There are 9 hidden switches. A switch that is on adds its own fixed numbers to the row, and there is some noise. The rows also spread widely along 13 directions, which tell nothing about the answers.
(in the rows, 128 means zero)
Some rows, each with its switches (1 for on, 0 for off) after it:
[126 154 158 136 138 149 153  70  97 102  76 143 214 111 100 112 103 154
 137 138 129 135 157  95 103 172 168 130]
1 1 0 1 1 1 0 0 0
[120 134 104 140 126 172 139 131 105 124  98 115 149 116 133 116 134 146
  91 122 140 133 149 166  91 147 140 161]
0 0 0 0 0 1 0 1 0
[112 121 150 116 109 119 124 116  97 137 131 117 137 120 120 140 126 145
 109 125 198 141 132 103 128 159 163 123]
1 0 0 1 1 1 0 0 1
[114 101 108 123  78 105 136 142 126 195  89 123  76 152 157 121  95 126
 114 145 150 130  52 114 139 117 156 100]
1 1 0 0 0 1 0 1 0
[ 93  85 124 145 120 118 147 126  82 134  98 116 159 134  90 153 146 139
 100 102 197 149  84  89 124 185 165 145]
1 0 1 0 0 0 1 1 0
[119 140 117 139 127 147 119 171 119 149 143 112 104 123 106 142 103 156
 103 137 184 157 168 170 137 127 126 115]
0 0 0 0 1 1 0 0 0
[110 143 141 137 152 139 117 120 110 173 141 125 113 148 116 167 111 115
  61 127 180 153  91 188 127 136 131 132]
0 0 0 1 0 0 1 0 0
[146 115 143 120 117 133 121  94  93 128 100 124 156  98 140 103 118 151
 111 139 152 126 122 103 120 150 176 126]
1 0 0 1 1 1 0 0 0
[106 107 133 115 128 130  84 147  75 146 119 112 121 130 111 137 135 126
 127  98 141 136 131 151  89 150 168 141]
1 1 0 1 0 1 1 0 1
[119  74 143 125 136 127  99 168  81 140 108  91 131 108 100 129 114 125
  89 105 137 130 123 103 108 157 157 142]
1 1 0 1 1 1 1 1 0
[132 152 100 107 109 196 159 124 112 141 107 125 107 136 139  81 116 154
  63 163 167 118  90  98 114 125 176  94]
0 0 0 1 1 0 1 1 1
[122 116 136 136 116 153 159 117 145 142  98 154 166 121 141 106  89 100
 131 142 110 155 110 129 142 155 138 155]
1 0 0 0 0 0 0 0 1
[117 127 179 117 141 117 123  99  99 123 105 107 158 148 117 142  97 139
 140 111 132 129 150 113  75 157 140 159]
1 1 0 0 0 1 0 0 0
[130 126 132 118 118 141 118  67  95 149  79 129 169 114 181 103 114 123
 109 129 125 114 100 140 102 146 157 163]
1 0 0 1 1 1 0 0 1
[113 156 143 129 135 161 141 122 126 151 146 127 129 141 113 145 106 133
  85 135 172 153 121 149 115 157 132 129]
1 0 1 0 0 1 0 0 0
[133 165 135 114 128 183 138 119  99 121 119 130 155 116 120  93 103 156
 116 134 141 132 133 102 108 163 157 123]
0 0 1 1 1 1 1 1 0
[127  95 121 179 107 102 161 105 125 176  85 143 133 119 127 132 110 132
 131 149 165 165  78 127 160 145 161 118]
1 0 1 0 0 1 0 1 0
[144 138  79 171 126 176 127 123  96 126  88 163 165  68 104 105 154 155
  88 154 146 161 153 193 134 145 184 109]
0 0 0 1 1 1 0 0 0
[137 134 167 149 175 125  60 106  68 129 122 120 178  83 100 141 108 147
 144 103 113 150 170 175 107 172 143 148]
1 1 1 1 0 1 0 0 0
[134 118 135 119 147 152 117 115 100 124 153  94 124 113 129 103 126 199
 119 115 193 122 133 129 131 159 149 121]
1 1 0 1 0 0 1 0 0
[122 129 165 114 146 122  95 115  86 129 142 144 154 100 120 121 112 157
 157 101 157 148 120 114 142 177 165 108]
1 0 0 1 1 0 0 1 0
[124  85 121 117 155 154 113 116  71 117  92  97 166 110 121  88 115 172
 138  98 139 108 105 114 111 174 169 144]
1 1 0 1 0 0 1 0 1
[111 188 123 123  60 144 153 113 143 165  98 125 118 158 155 143  97 105
  88 167 141 140 130 123 105 119 114 140]
0 0 1 0 0 1 0 1 0
[ 74 114 113 171 149 129 120 134  65 124  94 160 191 110  77 160 175 129
 179  63 147 176 151 191  92 196 177 159]
1 0 0 1 0 1 1 1 0
[145 138 173 126 146 135 126 111  92 144 124 110 111 147  94 140 101 136
  88 156 165 146 140 108  87 121 172 107]
0 0 1 1 1 0 0 0 1
[ 99 171 111 107  88 161 133 165 125 157 165 140  92 132 124 126 119 154
 110 130 203 154 125 131 156 147 144  89]
0 0 0 1 1 1 1 1 0
[146  89 140 134 134 124 129 124 109 140 129 119 131 114 134 113 113 148
 118 130 173 147 109 119 141 156 154 145]
0 0 1 0 1 0 0 0 1
[123  87 148 126  99 124 127 112  97 127 138  94 148 103 142 127 155 146
  91 106 193 133 117  91 121 181 153 173]
1 0 1 1 0 1 1 1 0
[131 121 121 127 109 144 157 137 124 138 108 130 127 125 137  82  98 161
 175 130 135 137 117  93 135 151 157 122]
0 1 1 1 1 0 1 1 0

New rows. What belongs after each?
[140  77 131 130 133 143 119 102  94 132  93 105 162  98 167  99 135 128
  99 114 131 116 126 142  91 153 162 185]
1 0 0 1 1 1 0 0 1
[106 152 135 118 104 143 128 145 111 149 136 125 122 142 109 142 105 134
 116 127 170 153 118 112 130 158 135 124]
0 0 1 0 0 1 1 1 0
[137 132 122 153  93 113 117  88  99 142  92 138 161  91 150 118 133 151
 141 136 149 145 127 138 141 155 158 140]
0 0 1 1 0 1 0 1 0
[157 133 165 124 172 133  99  96  78 153 112 142 121 125 101 119  90 145
 105 145 134 142  87 148 109 131 193  81]
0 0 0 1 0 1 0 0 0
[133 115 171 145 176 133  94 123  79 125 124  97 135 119 101 146 118 149
 114 111 139 149 171 151  75 139 145 142]
1 0 0 0 0 0 0 1 0
[121 134 178 129 182 135 109 115  87 124 126 159 167 129  85 136 108 136
 161 103 117 163 143 149  88 174 171 123]
1 1 0 0 1 1 0 0 0
[102 177 160  90 103 123  74 107  71 124 114 135 185 113 121 154 112 118
 139 105 134 136 156 112 100 176 143 144]
1 0 1 1 1 1 0 0 0
[ 93  93 135 140 111 133 162 142 104 109 110 136 157 129 114 140 178 116
 137  90 155 154 158 126  70 170 175 173]
1 0 0 1 1 0 0 1 0
[132 116 143 114 106 137 101 124 127 140 118 121 154 103 175 110  99 108
 132 129 106 139 156 137 124 143 117 182]
1 0 0 0 1 0 0 0 1
[122 174 159 108 105 143 126  79 114 121 144 126 152 140 146 131 145 157
 124 130 168 134 160 109  89 159 137 155]
1 1 1 0 1 0 1 0 0
[125 115 144 129 101 112 150 108 114 147 125 158 110 141 133 109 148 160
 164 131 171 154 103  96 116 150 192 101]
1 1 0 0 1 1 1 1 0
[129 101 150 141 114 122 152 110 122 139 189 144 107 118 126 120 177 175
 145 115 231 168 114 130 142 176 184 122]
1 0 1 1 0 1 1 0 0
[140 127 152 127 157 166 139  82 110 132 130 122 145 119 173  90 122 156
 121 111 141 126 115 158  98 156 154 164]
0 0 0 1 0 1 0 1 1
[139 140 171 123 134 118  83  78  81 145 104 135 149 126 120 142 114 124
 110 140 130 145 122 132  96 138 163 129]
1 0 0 0 0 1 1 0 0
[ 98 129 100 110  46 115 133 142 107 134  84 115 134 143 134 148 144 116
 106 135 163 133 142 114 101 138 147 156]
0 0 0 0 0 1 0 0 0
[116 154 131 135  94 148 145 134 133 144 121 134 119 151 137 128 121 113
 143 134 125 160 150 140  94 134 132 159]
0 0 1 0 0 0 1 1 0
[ 88 152 125 122 110 139 106 139 112 157 149 122 128 133 120 163 124 132
 103 111 192 154 132 164 134 157 121 135]
1 0 0 0 0 1 1 0 0
[120 139 168  91 141 146 101 139  96 120 146 128 140 136 126 125 119 118
 144  96 126 140 153 138  78 157 149 161]
0 0 0 1 1 0 1 0 0
[118 153 129 108  80 155 154 119 121 143  92 147 139 135 127 113 104 112
 109 154 125 136  92  79 116 149 167 106]
1 0 1 1 0 0 0 1 0
[108  96 113 104 102 163 135 156 117 101 135 133 166 102 133 102 148 142
 125  98 155 138 127 118 132 194 152 165]
1 0 0 0 0 0 0 0 0
[137 108 151 173 163 111 112  71  86 157  99 129 172  91 116 122  95 163
 132 121 157 148  80 130 168 175 157 122]
1 1 1 1 0 1 1 1 0
[116 212 147  88  68 104  73  85  68 132  95  96 131 146 128 146  98 178
 136 151 164 113 167  73  98 120 137  96]
0 1 0 0 0 1 1 1 0
[107 101 125 145 134 152 101 152 105 117 118 143 202  65 126 116 126 121
 151  85 118 163 157 154 149 200 128 188]
1 0 0 0 1 1 1 1 0
[107 141 142 124  86 120 130 137 118 114 102 114 173 126 114 142 109 131
 158 127 132 146 194  89 108 162 123 164]
1 1 1 0 1 0 0 0 0
[108 146 101 131 179 212 129 159 110 123 159 100 150 108 143  93 118 192
 154  71 147 119 181 213  90 182 113 169]
1 1 1 1 1 1 0 0 0
[122 127 168 107  95 135 129 108  98 113 109 140 166 133 114 127 140 102
 134 130 128 150 155  76  67 166 175 166]
1 0 1 0 1 1 1 0 1
[124  72 164 157 153 116 156 103 122 145 124 147 143 127 129 127 132 117
 154 104 152 166 103 153 121 164 170 161]
1 0 0 1 0 0 0 0 1
[120  99 121 154 114 126 121 128 108 141  76 132 194  90 124 134 105 102
 121 126 115 152 132 134 139 172 133 177]
1 0 1 0 1 1 0 0 0
[110 154 156 150 120  96  76 108  84 165  87 183 166 118  80 181 110  73
 126 144 118 189 123 158 126 143 165 112]
1 0 0 0 1 1 1 0 0
[ 96 113 130  91 103 147 109 189 106 130 154 115 111 139 114 133 143 127
 117  96 160 139 146 122  90 161 152 146]
1 1 0 0 1 1 1 0 0
[ 91 161 125  93  85 140 140 163 139 163 137 146  92 181 117 142  96 114
 125 137 157 150  93 119 130 133 137 107]
0 1 0 0 0 0 1 0 0
[ 92 112  86 141 115 156 116 168  95 144  71  97 156 117 128 125 114 124
 117 102 114 125 150 152  95 151 119 174]
1 1 0 0 1 1 1 1 0
[115 123 117 125 144 177 122  94 106 122 110  88 188 103 187  91 120 170
 121  87 128 100 137 160 103 181 103 210]
1 1 0 0 0 1 1 1 0
[100 139 127 153 161 165 171 122 105 151 110 122 141 157 105 134 110 141
 130 104 155 147 111 163  86 161 144 149]
0 0 1 1 0 1 1 1 0
[110 108 129 177 182 124 118 141  79 156 103 137 139 118  58 164 115 150
  87 115 174 170  99 174 140 160 165  98]
0 1 0 0 0 1 0 1 0
[133 125 185 106 147 125 109 146  96 119 132 119 149 125  81 136  73 135
 127 127 144 152 150  86 122 161 151 121]
0 0 0 0 1 1 0 0 0
[134 150 166 103 106 119  89 101  93 102 121 144 183  93 121 122 110 147
 153 134 142 149 166  86 137 169 153 122]
1 0 0 0 1 0 0 0 0
[114 161 143  98 133 136  99 104  68 132 124 102 118 148 125 127 116 187
 135 116 182 118 134 103  83 138 154  99]
1 0 0 0 1 0 1 1 0
[138  89 148 155 137 153 156 147 121 129 120 129 129 105 109  87 113 141
 162 130 130 165 164 116 114 145 172 132]
1 0 0 1 1 1 1 1 1
[125 147 157 105  87 141  67 135  94 113 150 116 161  90 138 134 152 123
  97 115 132 141 187 107 100 173 133 172]
1 1 1 0 1 1 1 1 0
[154  81 121 155 185 174 126 151 103 135 138 110 133  89  99  92 104 179
 109 128 167 151 124 146 146 164 150 121]
1 0 1 0 1 0 1 0 0
[122 122 116 159 139 126 114 108  74 155  81 138 149  95 106 138 129 146
  96 133 163 148 109 153 129 145 180  98]
1 0 0 1 1 1 0 1 0
[139 134 141 163 133 133 136  73 126 170 123 159 142 107 136 109 102 149
 150 149 155 163  91 150 168 159 163 113]
1 1 1 1 0 1 1 0 1
[115 168 133 105  94 149 103 132 107 131 126 128 133 115 134 118 108 152
 139 131 139 141 157 119 117 146 141 111]
1 0 0 0 0 1 0 1 0
[120 123 130 148  86 109 168  90 134 172 133 130  98 143 156 134 147 149
 118 147 220 150 115 136 133 124 158 124]
1 0 0 1 1 1 1 0 0
[137 126 139 114 120 163 139 153 120 122 174 132 118 114 117 113 141 151
  93 129 187 153 134 124 132 163 166 121]
0 0 1 1 1 0 0 0 0
[126 141 139 100 115 169 142 114 101 119 116 123 139 146 111 102 128 155
 112 134 142 123 119  90  75 163 174 125]
1 1 1 0 0 1 1 0 0
[ 95  98 127 123 145 162 142 184  90 115 140 119 141 124  85 126 136 147
 122  80 177 148 135 123 108 186 164 141]
0 0 0 1 1 1 1 1 0
[106 222 119  98  98 165  93 106  78 121  90 119 168 128 115 130  94 156
 148 137 127 123 180 127  88 145 133 109]
1 0 1 1 0 0 0 0 0
[143 125 137  98 115 152  77 173  67 102  92 111 136 100  72  91  84 152
 149 143 106 142 164  61 117 143 178  87]
0 0 0 0 0 0 1 1 1
[129  71 147 169 133 121 159 158 118 120  98 173 188  91  58 129 118 102
 138 123 129 189 119 106 161 194 185 138]
0 1 1 1 1 1 0 0 0
